The rows of a group lie close to one hidden flat surface of 12 dimensions, which may be shifted away from zero. Surfaces can cross.
Known rows, each followed by its group:
[  4  44  -4  29 -30  25 -17  -5 -36 -51  21  -6 -46  17 -53   7  31 -28] -> (3)
[-46 -35  32 -25 -20  34  -8  -8 -50   7   1   2 -21 -40   8  14  31  38] -> (0)
[  2  15 -13   6   4   1   2   0  14   7 -32  33  -3 -16 -14  20  -7  -7] -> (4)
[-21 -16 -33   3   0  -7   8  -5 -19 -27  30 -20  -4  -9  21  14  57  -4] -> (4)
[ 53  10  15  67 -12  15  -2  -2   5  24 -62  26 -16 -26 -65  28  -1 -18] -> (4)
[  9 -49   7   5 -31  -2   4  -1 -26  41 -28  -7   0 -23  -7  -7 -48  31] -> (0)
[ 57  18  -8   8 -27  -4  33 -10  -7  39  -6  19   6 -11   3 -29 -40   0] -> (0)
[  8  43   9 -19 -32 -13   7 -47   1 -14   2   2 -14   2 -22  18  19  -7] -> (2)
[-28  24 -10 -16  11   4  -7  -8 -15  24 -13   0  41  25  51  10  30  27] -> (2)
[-29  -4 -39  -7 -14  10 -50  10 -44  26  19 -51 -13   0 -12  25  14  42] -> (3)
[ 19   9  18   5 -32   2   6  17  -7  37   0  -6  31  -5 -40   0   6   3] -> (2)
[  7  -5  -2  -3 -15  -4 -20 -11 -24  -4  19 -14 -19   7 -38  -9 -48  27] -> (3)
[-30   7   0  43 -29  10  37 -10  19 -46  25  -9   0  13 -21   8  15 -28] -> (3)
[-27 -10 -51  40 -13   3  16  -8  18 -37  -3 -10 -50 -41  -1  69  36 -21] -> (4)
[ 35  -7  33 -57   8 -38 -10  -4  -4 -37  -2  65  21 -17 -39 -17  22 -26] -> (2)
[-15  18 -24 -41  36 -21  30 -26  39 -26  30   4 -38  10  67 -14 -39   1] -> (0)
[-42  13  -5 -12 -30  11 -13 -55 -38   1   2 -17  -2 -15  -4  19   8  41] -> (2)
[-30 -25 -22   3 -12  27   4  26 -42  12   1 -20 -14  -7  50  15  16  20] -> (0)
[ 18  32 -12 -24 -19 -30  10 -32   2  14  28  -5  40  -9 -25 -18  59 -20] -> (1)
[-10  12  10 -12   5 -23   4  -8  37  40  -8 -42  41  20  -1 -25 -17  -1] -> (2)
[ 18  -8   2   8 -17   2   8  26 -23  14 -13   4  18   2 -10 -14 -24  -1] -> (4)
[-41 -19   5 -43 -12  -1  24  -1   6  36  45 -12  18  -9  50   7  32  35] -> (3)
[-19 -56  -4   6 -12 -22   2 -16 -32 -23 -24 -18  51 -35 -12  -2  11   4] -> (1)
[ -9  11 -32  16 -23   8  14  20  -3  22 -13  24  25 -23 -18  22  28 -12] -> (4)
[  1 -24 -59 -22  -8 -12  10 -16 -43  14  12  43  22 -29  41  -9   1  29] -> (0)
[-60  25  37   3 -10  16  -1  19  26  20   3 -20 -15  23 -74  16 -26  16] -> (4)
[-37   2  -4  -7  -7   5   8  -8  11  10 -10   5 -16 -14   1  33  -5  19] -> (4)
[ 34   2 -43  23   1 -10  24  13   5  26   1  22   3 -20  10  18  11  -6] -> (4)
[-28 -26  11 -30  -1   5 -21  -6 -28 -12  -7  14 -12 -29  -6  17 -21  36] -> (2)
[-12  58 -16 -22  17  -2   3  -4 -34 -23   4 -11 -31  21  12  28  55  -3] -> (1)
[  6 -13  42   5 -21  22   9  22 -31 -14  15 -39 -31   7 -23 -30 -21 -11] -> (0)
[ 24 -21  -1 -20  -4   6  -2  36 -11 -11 -15   1 -52 -20  23  -8 -14 -26] -> (0)
[  0  -8 -20  -4   6 -15 -15  21  -9  13   6 -19 -10  25  -9 -25 -13  -2] -> (0)
[-29 -13  27  17  21  31 -31 -18 -75 -14 -24  29  28  15 -24 -29  -9  40] -> (0)
[ 10   8  -9 -29 -17  22 -27 -10 -72  44  -6  -1  19 -14  18 -31 -30  49] -> (2)
[ 26  36 -30 -15  28 -22  15  12 -72  11  12  29  36  28  -4 -10   1  39] -> (1)
[-23  15   8 -11  -5  17  -1 -28 -37 -31  29  17 -18  26  11  -4 -12  34] -> (3)
[-10 -23 -37  16   8   1 -29  17  -9 -30   0  30  -6 -26 -50  15  -9  -4] -> (3)
[  5  22  22  -3 -15 -13   4 -27 -10  17  11 -29  27  18 -35 -16   7  13] -> (1)
[ 43  39 -22  28 -63  -7  30 -11 -17 -31  20   2 -30   0 -39  34  -8 -21] -> (2)
[-10  -3 -27  30 -35 -29  19 -28  12 -25  -2 -31  31  -4 -24  11   0 -18] -> (2)
[ 12  -1 -46  21 -13   7 -25  13 -52  -5 -20   9 -25  11  -7  -4  -8   1] -> (0)
[-19 -52  14   4   6  13   8  35  15 -38  -7  45  -2 -45 -15  10   2 -27] -> (3)
[ 20   6  19 -19 -41  -1  -8 -34  -3  -2  32 -29   3  -7  -6 -25   3  -4] -> (1)
[ -2  32  36  -9  13   7 -41  -7  18   3 -25  -7  27   7 -29 -20  70 -41] -> (1)
[-40  26  32 -10   2  -4  33 -52  55  28  15  35  15   5 -17  11  -2  30] -> (3)
[ 29  42  19  23 -27 -11  26 -25  12  16  -6  11   0  31 -45  23 -54  26] -> (2)
[ 11   1   8 -30  -9 -24  14 -25  -4 -14  -8  36   7  -3  20  17 -19  22] -> (2)
[-18  14   7  17  20  43 -33   5 -26   9 -86  25 -13  -5  41  15  31  -5] -> (0)
[ 24  37  10 -13  -5 -13 -10 -62  22  12 -26  30   3 -21 -25   5  -2   2] -> (1)
[ 59  12 -36 -22  -2   3  -5  24 -41  -5  15  48  -4 -17  31  -9  -9  -2] -> (1)
[  9   7 -21 -33  19 -14 -29  28 -10 -16  42  -8  -5  16 -11 -29  15 -17] -> (3)
[-12  -6  -9 -42   8   3 -19   6 -50 -33  48  -2 -13  20  29 -27  10  14] -> (3)
[ -4  30 -10   7 -29   4 -17 -20 -12  16   4 -44 -29  16 -12  13  -6  13] -> (3)
[ 14   3  11  12  16  -1  11  56   1  14 -30  13 -22 -25 -66  40  -9  -5] -> (1)
[-34 -27 -15 -32  25 -24 -26  21   2   4  24 -28 -21  24 -15 -21  -6   9] -> (0)
[-20  -4  -5 -12   9 -21 -21 -28  27 -17  -8 -10   1  -1 -19  -9   2 -10] -> (3)
[-82  19   5 -22   5   3  -2  -2  16  -8 -12 -28  16  34  20   1  -6  10] -> (4)
[ 41   4 -18   4 -25   6  -9 -12 -32  19 -62  18 -41  -9  32   1 -34   0] -> (0)
[ 27  23 -23  15  51 -17  -1  51 -32 -35  -6   5   7  39 -34 -11 -21 -17] -> (1)
[ 14  39 -20   6 -19 -32  48  10  -7  23  11 -17   0 -19 -63  39  54 -15] -> (1)
[-12 -10   7  -7  -8  -6   1 -15 -11   9 -37  33  38 -18  18  26  11  23] -> (2)
[ -8  12 -19 -17   4 -37  32  -4  40 -10  18  -6  18  25  44  21   0  -3] -> (2)
[ -14   32    4   14   -4    5  -13   42    1  -12   -5   24   20   20
 -101  -19  -16  -29] -> (4)
[ 27   2   4 -32   2   5 -60 -36   2 -29  43  58  21 -24 -45 -46   4  -9] -> (1)
[ -6  12 -40  21 -26  13   3  18 -10 -33 -11  25 -29 -34 -28  38  26 -34] -> (4)
[-26  20 -17  26  -5  -7   7 -51  -3  -9 -30 -32  24  30  38   2   4  11] -> (4)
[-24  -8  26   1 -21  24 -11 -24 -61 -14  -2   6  20  13   7 -14  10  35] -> (3)
[ 39   5 -18   6 -34  -8  40  12 -55   7 -50 -32  -6 -14  62  26   9  -8] -> (1)
[-19   9   5  33 -62  -4  22  -4 -10   8 -10 -47  44  20 -50 -20 -21 -13] -> (4)

New rows. What belongs after each?
[  4  -4   3  18  -8  20   1  60 -51 -63  42  46 -37  18 -50  51 -16  16] -> (2)
[ -6 -32 -45 -36  12  -7 -22  33 -32  20 -16   1   3  -5  70 -13  36  -5] -> (0)
[-31 -48 -11 -19 -30   7  -7  15 -12   0   4 -46 -24 -59   1  16 -22   5] -> (2)
[  3  31 -35  38   2  16  13 -18 -19   1 -18  15   0  19  19   1 -29  18] -> (0)
[ 29  -3  19 -16  -7 -29  28  19  18 -16  13   8   6  22  10   9 -30  -6] -> (2)
[-27  -2 -22 -32 -11 -26   2 -25 -15 -41  -4  26  28   3  -9 -30 -44   2] -> (4)
[  2  26 -35   6  12 -26  -3  -1  36  20  -4  -4  -7  19 -20 -10   3 -20] -> (0)
[ 17  73  -1   4  36   6  -6 -19 -23  33 -13  18   9  60   6   1 -32  49] -> (1)
[ 39  22   5 -16 -18  10  -9   2 -18  43   5  44  -2 -18 -30  -2  -1  14] -> (3)
[ -6 -10 -44  21  13  -3   3   4  -2  16 -26   4  -1  13  35   1 -45  19] -> (0)
[-10  27  -7   7   6  -3 -30 -26  -7  22 -38   4 -15  26 -25  -5  -2  11] -> (0)
[  9  29  -1   1  -8 -10  35  -3 -50   3 -16 -24 -32  15  -5  33 -24  34] -> (1)
[ 17   8 -22 -28  -6 -19   8   8  17   4  40 -21 -25   9  15  -9 -22  -6] -> (3)
[ 14 -25  -6 -10  33 -19   5  18  48  -1 -35  19  -7 -23  12   3 -20 -27] -> (4)
[-10  -7  -2 -21   2 -45  20 -40  41   5 -22  -2  49   1  28   0 -14   7] -> (2)
[ 28 -16  20  31 -43  23  -1  34 -17  16  33 -19  -7 -14 -71   4 -33   9] -> (1)
[ 11 -45   0  -4 -27   8 -32  11 -18  14 -45  23  -5 -78 -40  23  18 -11] -> (3)
[-15 -20   2 -14 -40 -31   3 -57 -34  12  29 -54  64  -1 -33 -50 -22  33] -> (2)
[-38   5   2 -10 -23  19  46  34  21   9  76 -14 -21   5  19  23  37   0] -> (3)
[  0  30 -49  50 -26  23  19 -44 -38 -20 -20  26 -16  -8  18  21 -20  17] -> (0)
[ 13   3  -3  23 -18 -18  -7 -15  69   4 -26 -41  41 -11  -6 -17  30 -63] -> (1)
[ 26   3  41 -19  -7 -32  10  -4  44 -25 -22 -27 -10  14 -12 -17 -25 -40] -> (2)
[ -8  -8 -33  40 -11 -22 -10   0  25  14 -35 -51 -32  31 -17   3 -48  -6] -> (0)
[  7 -14 -11  -6   4 -11   5  11 -15  28   5  53  40 -13 -34 -13 -36  35] -> (4)
[-20  -3 -35  17 -95   4  37 -10 -29   4  -9 -11  23 -41 -14  23   8 -10] -> (4)
[ -3  -6 -10  32 -27   5  25  -6  28  14 -26   7  16 -23   6  22   5 -16] -> (3)
[  3 -43   2  53 -10  -7   7 -32 -33  12 -35 -19  51  -1  -5 -10 -20  30] -> (4)
[-29 -15  22 -51  13 -33  14 -52  64  26  -8   3  20 -14  31 -11 -12  14] -> (3)
[ 18  -4 -16 -19  22 -20  -3  42  19 -42   6 -12 -13 -12   0  -5  24 -60] -> (1)
[-40   4 -36   7  -6 -13   8 -13  25  57 -13 -31  15  13  28  12  21  17] -> (0)
[-31 -30 -13  10  14  -1   2   9   9  15   3  -4  13 -30   2  31  59   3] -> (4)
[-13 -46 -45  26  -1 -44  33  13 -22 -24  11 -12  47 -30 -52  10  -6   3] -> (1)
[ -3  44   3  28  19  22   6  37  22  29   8  -2   4  25 -31 -10  29 -26] -> (0)
[-47   8  15 -33  28  -6 -15 -13  26  -5 -45  -3  13   6  36   0  36 -18] -> (4)
[ 26   5 -48  15 -30   9  16   6 -40 -11 -40  20  11 -10  88  32  -3   2] -> (2)
[ -6 -48  45   6 -31  18  55   2  18   9   0 -29 -26 -47  11   3 -62  10] -> (0)
[-53 -50 -10  31 -32   8  20  10  16 -21   1 -66  -9 -11  31  27  -4  -5] -> (3)
[-55  -9 -48  16   9   6 -17   8 -56   5  37 -15  20  36  -5  -5  22  45] -> (0)
[-38 -11 -35 -33  15 -16  -4 -11  16   0  56  22 -19 -23 -22  27 -19  41] -> (3)
[-31  64  -6  43 -44  25   2  14   9 -12 -23 -14 -11  20 -72  24   9 -38] -> (4)
[-64 -11  -3  23 -46  24  11   8  14   7 -61 -23  -1 -33  10  53  16 -13] -> (4)
[  6 -11  -7  23   3 -22   8 -44 -33   6  23  -5  36  21 -31 -23 -21  42] -> (4)
[ 44 -16  41 -52 -43  -6   9  -4 -48 -31 -18  15 -18 -20  39   1   9 -15] -> (2)
[  3  12 -41   3  -5  -7   6  -8 -13  -1 -24  44  31 -13  13   3  -1  -4] -> (4)
[  8 -10  23 -44  17 -26  -7 -19 -23  -9  -3  17  32  23   0 -59 -49  17] -> (4)
[-28  14  15  -8 -12  -2   5 -35   5   0  -7 -12 -15   2 -14  13  -5  17] -> (4)
[-16 -72   4  41 -39 -15 -34 -15 -15   0 -57 -74  33 -28 -44  -6 -32   1] -> (3)
[-11 -15 -24  12   0   7  14  22   4 -14   5   7   1 -29  -5   1  21 -28] -> (0)
[ 18 -48 -34  25  -2  -5   4  -9 -44 -14  12  28   5 -47 -14  20  26  16] -> (4)
[ 13 -17   0 -10 -36 -13  22 -21  18  -5  13  26   0 -49 -37   3   5 -18] -> (3)
[ -7  26  -6   5  -6  10  -3  -6 -29  -2   2  31  -6  13 -35   4 -35  28] -> (4)
[ -7  -9   1  19   9  -3   5  39  21  -1  -6 -16   4  13 -30  -3 -19 -16] -> (4)
[ 36  -8   0 -10 -16 -16  15  33  -4 -26  -7 -34 -22 -17   0  -1   9 -49] -> (1)
[ 32   5 -15  10 -24  22 -10  15 -59  12 -19  12  29 -10  31  -1  25   5] -> (1)
[  0  18 -10  -1  -9 -21  25 -30  42  15 -18  -3 -15  -2   8  12 -41   3] -> (4)
[-15 -24 -15  23 -13  21  -7  15 -40  -3 -27  36   4 -33 -15  29  -8  20] -> (4)
[-24 -29  36 -26  25  17 -29  22 -21 -32 -17  -8 -45   0  -4 -18  -8  -8] -> (0)
[  5  15  11  12   2 -13   4 -33  23  20   5  41 -10 -29 -99  19  -5  19] -> (4)
[ 16 -13  14 -12   6 -23  -3  -7   5   3   1 -12  23 -12 -18 -26  61 -32] -> (4)
[  0  47 -11 -28   2  19 -42 -26 -13  29 -40  34  -1 -17  19  18  76  -3] -> (3)
[-17  -5 -32  30   6   5 -31 -19  12 -28 -10  33  22 -29 -42  18  12  -8] -> (1)
[ -6  -3  18  -3  -4  -7  12   4  16   6 -16 -25  -6  16   4 -10 -43   1] -> (4)
[-32 -17   1 -32  -2 -27   4  -7  26 -28  12  25  -4 -29 -59  -4 -29  -7] -> (4)
[ 23 -29   0   2  -3 -19   7  20 -59 -38  15  -7   7  -7 -56 -17 -26   6] -> (1)
